The groups are shells around one centre, one inside the other: the same stretched ball of 7 dimensions in 10 sizes.
In the rows, 128 means zero.
Known rows, each followed by its group:
[ 74 170 140 144  91 153 191 218 101 149 119 163 153  70 174 126] => (3)
[133 106 128 126 118 141 158 169 143 121 153 137  87  95 185  85] => (1)
[117 109 133 148 117 139 175 164 142 109 145 138  99  75 175  95] => (4)
[107 130 138 177  97 146 206 175 106 123 146 146 110  69 173 114] => (3)
[127 112 122  99 122 145 130 190 169 125 137 143 127  76 157  95] => (8)
[144  91 130 133 142 134 148 141 171  97 150 116 102  81 179  92] => (7)
[116 143 121 141 120 137 132 172 142 125 152 127 116  78 180 112] => (7)
[129 148 112 118 119 143 109 186 152 135 149 130 137  75 170 120] => (7)
[159 109 107 129 134 136 109 149 174 102 164 115 108  70 174 105] => (6)
[138  87 137 131 134 137 169 149 157 104 148 126  90  93 185  82] => (6)
[163 117 108 114 132 139 106 156 163 115 166 117 101  92 193 100] => (7)
[141 131 106 130 114 135  94 173 150 144 180 123  88  89 156 103] => (0)
[168  76 120 117 144 133 139 130 174  84 163 116  65  99 210  69] => (2)
[134 106 128 153 116 142 174 159 140 108 152 134 102  72 174 102] => (6)
[164  98 113 159 130 128 130 124 149 101 190 106  50  95 196  87] => (4)
[135 127 112 146 112 142 138 169 144 113 158 134 111  64 173 112] => (5)
[136  97 135 160 133 139 184 139 152  87 142 121 116  65 182 105] => (2)
[139  91 136 138 130 139 182 146 147  96 147 129  85  92 203  82] => (1)
[153 100 127 156 137 136 157 134 158  94 156 110 113  71 180 110] => (0)
[142  92 118 124 122 140 135 165 169 112 156 134  96  74 154  88] => (3)
[110 132 123 111 117 138 120 192 153 143 149 139 107  89 160  95] => (2)
[138 115 122 146 129 133 144 144 147 103 163 119  82  88 201  94] => (6)
[133 119 116 133 124 133 121 160 154 118 166 124  84  87 180  93] => (1)
[147 134 105 132 127 137  99 161 161 117 165 116 117  71 176 116] => (5)
[117 137 130 149 112 138 152 173 125 142 159 129 102  93 174 108] => (7)
[153 104 128 124 136 149 169 155 162  86 128 128 146  67 200 111] => (9)
[144 137 115 166 126 129 125 138 132 119 183 104  80  93 199 111] => (3)
[128 130 115 110 118 143 116 188 157 132 149 138 120  79 165 103] => (6)
[149 133 107 127 111 149 126 179 145 122 156 135 126  69 176 118] => (4)
[138 118 121 113 127 147 153 170 155  96 134 138 124  75 208 100] => (2)
[141  95 128 116 120 142 153 169 151 122 155 137  82 100 179  79] => (2)
[118 161 108 142 101 142 116 190 126 144 165 138 110  77 173 119] => (0)
[ 96 145 128 121  97 154 169 214 130 134 122 165 144  64 166 112] => (2)
[126 132 124 136 125 142 146 169 149 112 140 128 135  70 183 116] => (1)
[133 138 129 156 117 144 171 161 119 120 152 126 118  86 202 119] => (9)
[126 116 134 133 114 151 189 177 134 109 131 146 125  76 192 103] => (1)
[133 128 115 140 110 137 129 170 134 134 173 130  78  94 179  96] => (1)
[103 108 148 150 114 143 204 172 131 118 133 144 108  80 172  95] => (9)
[ 96 130 146 145 113 141 196 176 116 125 136 143 100  97 200  94] => (9)
[119 151 124 146 123 139 142 168 135 121 147 124 131  77 193 122] => (2)
[127 114 132 127 116 152 186 179 142 104 126 148 134  69 190 105] => (5)
[139 117 123 132 117 142 157 165 135 116 157 134  89  94 200  93] => (1)
[123 148 114 118 107 142 105 197 141 160 163 136 114  90 153 111] => (3)
[ 92 144 145 153 100 152 208 195 108 132 124 154 141  73 179 119] => (4)
[147 136 100 110 127 139  87 171 168 117 160 124 118  75 183 109] => (9)
[128 152 100 121 106 144 100 194 146 132 159 141 118  68 171 114] => (8)
[127 123 131 151 115 145 168 170 134 124 148 132 124  74 168 115] => (6)
[120 102 147 126 134 136 173 159 148 121 141 126  98 105 187  85] => (8)
[143 121 108 118 128 131  93 161 163 126 175 119  78  95 180  89] => (7)
[139 103 129 157 130 135 162 141 150 101 157 118  99  76 179 102] => (6)
[151  90 128 114 143 145 163 150 176  77 127 128 131  69 200  95] => (8)
[109 127 137 115 120 145 162 188 142 130 130 143 125  90 181  98] => (5)
[154 111 108 143 119 133 119 149 148 115 183 120  64  90 184  91] => (5)
[128 127 135 147 124 146 190 160 131  98 131 132 133  74 211 114] => (0)
[131 129 134 148 114 147 177 170 122 128 148 132 120  88 188 115] => (9)
[145  97 132 118 128 151 177 167 159  97 127 139 138  71 186 102] => (0)
[142 122 123 144 125 133 142 147 133 122 173 116  72 108 206  93] => (4)
[147 130 125 147 118 147 163 162 129 119 152 126 126  81 193 121] => (8)
[133 123 118 113 122 138 115 176 154 135 161 129  95  97 175  92] => (5)
[143 104 125 117 118 149 166 172 146 109 143 143 104  86 195  89] => (0)
[119 128 126 142 116 135 152 165 130 122 160 132  79  96 198  92] => (7)
[125  91 144 114 138 137 169 160 161 113 136 130 100 100 185  78] => (8)
[102 150 122 133 103 144 145 196 129 135 143 148 119  75 176 110] => (4)
[106 128 133 170 111 135 174 161 122 119 157 133  87  79 179 102] => (3)
[124 121 127 161 115 137 154 162 139 124 159 127 106  71 157 111] => (0)
[123 148 114 132 106 142 116 191 136 151 163 135 117  82 156 117] => (4)
[128 101 142 124 134 144 181 162 156 104 126 132 129  82 188  97] => (5)
[175  82 127 164 141 135 172 112 153  80 168 103  85  84 204  98] => (3)
[138 117 125 146 130 144 168 153 152  88 136 127 137  58 193 116] => (9)
[137  76 140 124 141 135 169 145 171  95 142 125  92  89 181  76] => (8)

New rows, each followed by its group:
[134 138 112 117 114 145 124 184 144 129 153 137 116  82 184 107] => (1)
[114 123 122 118 109 140 141 187 141 130 152 148  83  92 180  82] => (3)
[142 138 113 136 121 145 135 168 146 108 148 128 136  66 192 122] => (7)
[139 120 123 154 107 140 153 164 122 138 176 129  76  98 174 100] => (3)
[122 121 118 135 117 132 120 170 151 132 168 129  82  87 160  93] => (0)
[121 155 121 141 123 138 127 171 136 131 153 121 127  83 188 122] => (8)
[120 132 135 135 128 144 171 168 139 110 130 130 138  79 200 113] => (7)
[159 120 105 131 122 140 109 160 156 119 172 120 101  80 175 107] => (1)
[150 127 121 162 120 145 166 150 130 105 156 121 122  71 196 124] => (2)
[128 147 111 131 123 133  98 170 148 136 168 119 105  88 177 110] => (0)
[129 134 115 126 103 146 137 189 133 135 158 145 101  85 177 102] => (7)
[170  95 113 133 145 134 114 132 181  96 166 103 109  74 174 105] => (9)
[163 105 108 140 132 130 114 135 158 105 183 109  65  93 195  89] => (1)
[130 152 102 124 108 141  92 189 145 143 167 133 111  78 165 115] => (4)
[158 100 120 139 135 131 127 136 158 112 176 108  75  98 186  91] => (1)
[124 118 135 117 122 151 176 182 147 113 123 144 142  76 186 106] => (1)
[134 111 123 158 115 131 139 153 137 133 182 120  63  96 163  92] => (2)
[118 153 112 134 110 139 119 182 132 135 161 134 102  85 187 109] => (0)
[169  96 111 139 131 142 134 145 170  92 159 118 117  60 171 109] => (2)
[123 120 138 117 132 145 166 174 153 115 124 133 144  82 187 107] => (4)
[143 123 113 128 108 142 120 180 141 145 173 133  91  92 159 101] => (3)
[134 121 129 167 117 136 169 147 123 116 167 121  82  91 195 103] => (5)
[134 106 120 109 127 143 135 175 171 109 139 138 120  71 169  94] => (0)
[160  83 133 145 134 139 174 134 152  98 159 116  88  92 191  90] => (0)
[104 131 139 149 109 137 174 175 114 142 157 137  78 107 187  91] => (2)
[126 132 128 170 119 136 156 154 130 122 161 118 110  77 174 119] => (9)
[134 126 123 131 122 152 170 173 150  91 123 140 157  52 194 121] => (3)
[143  82 147 152 145 137 197 128 156  85 139 113 110  84 195  96] => (3)
[152 126 120 123 136 144 136 159 158 107 143 118 143  77 196 119] => (2)
[122 121 129 126 108 156 179 193 141 116 124 154 148  60 168 113] => (0)
[174 119 100 127 139 136  94 140 171  99 172 105 107  78 197 110] => (9)
[132 148 111 130 118 142 112 180 148 131 154 127 135  70 169 124] => (5)
[103 154 128 141 106 143 159 187 115 136 147 142 109  90 198 108] => (9)
[110 153 127 157 107 144 162 180 117 130 148 136 124  75 185 123] => (7)
[182  76 116 143 147 132 137 113 175  78 173 101  78  84 197  89] => (0)
[132 127 114 145 120 134 123 161 148 120 167 123  94  78 173 104] => (1)
[ 96 127 152 147 114 145 205 181 122 128 125 144 130  83 178 107] => (0)
[109 138 126 132 117 135 142 175 132 130 155 134  87  98 196  92] => (2)
[147 115 127 153 114 141 165 155 123 127 170 125  81 101 192 100] => (3)
[136  97 130 129 136 135 153 150 162 101 148 124  95  86 188  86] => (1)
[120 107 146 150 132 138 198 147 137  98 136 127 105  88 206  95] => (4)
[128 128 112 148 114 132 113 166 147 131 175 124  86  78 156 104] => (0)
[149 101 121 130 137 131 134 140 159 101 165 115  74  98 203  83] => (1)
[117 116 142 130 114 148 197 178 126 118 132 147 110  93 200  94] => (5)
[138 137 123 155 114 144 158 164 125 121 157 126 118  79 190 121] => (7)
[130 102 138 145 117 139 178 159 130 125 160 132  74 103 184  85] => (0)
[143  96 133 141 138 137 173 137 153  87 147 120  95  87 209  90] => (6)
[135 102 138 151 141 133 175 133 148  92 148 114  95  90 209  93] => (0)
[124  97 140 161 122 135 182 150 140 113 155 126  88  84 168  93] => (2)
[111 107 143 141 117 141 191 169 132 119 140 141  93  92 184  87] => (5)
[156 117 107 137 129 133  96 152 167 122 176 110 102  77 158 110] => (0)
[ 93 133 146 143 123 139 181 175 133 124 129 135 126  83 184 106] => (3)
[123 101 138 147 133 131 176 141 144  98 152 123  73  96 207  80] => (8)
[140 125 111 131 112 146 132 177 149 120 155 137 117  68 169 110] => (1)
[140 102 128 140 125 139 155 157 151 116 156 126 101  83 169  98] => (1)
[127 132 117 105 125 139 112 180 158 129 150 132 109  92 184  96] => (4)
[115 110 140 132 124 137 167 167 143 125 145 133  95  96 179  88] => (5)
[118 140 124 102 118 144 129 193 144 140 143 140 117  98 188  98] => (2)
[126 109 141 155 121 139 187 154 128 117 152 128  93  94 189  97] => (6)
[145  84 133 156 138 126 161 122 151 100 173 109  52 103 195  76] => (9)
[164 104 113 131 141 142 137 141 174  78 146 116 130  60 196 111] => (8)
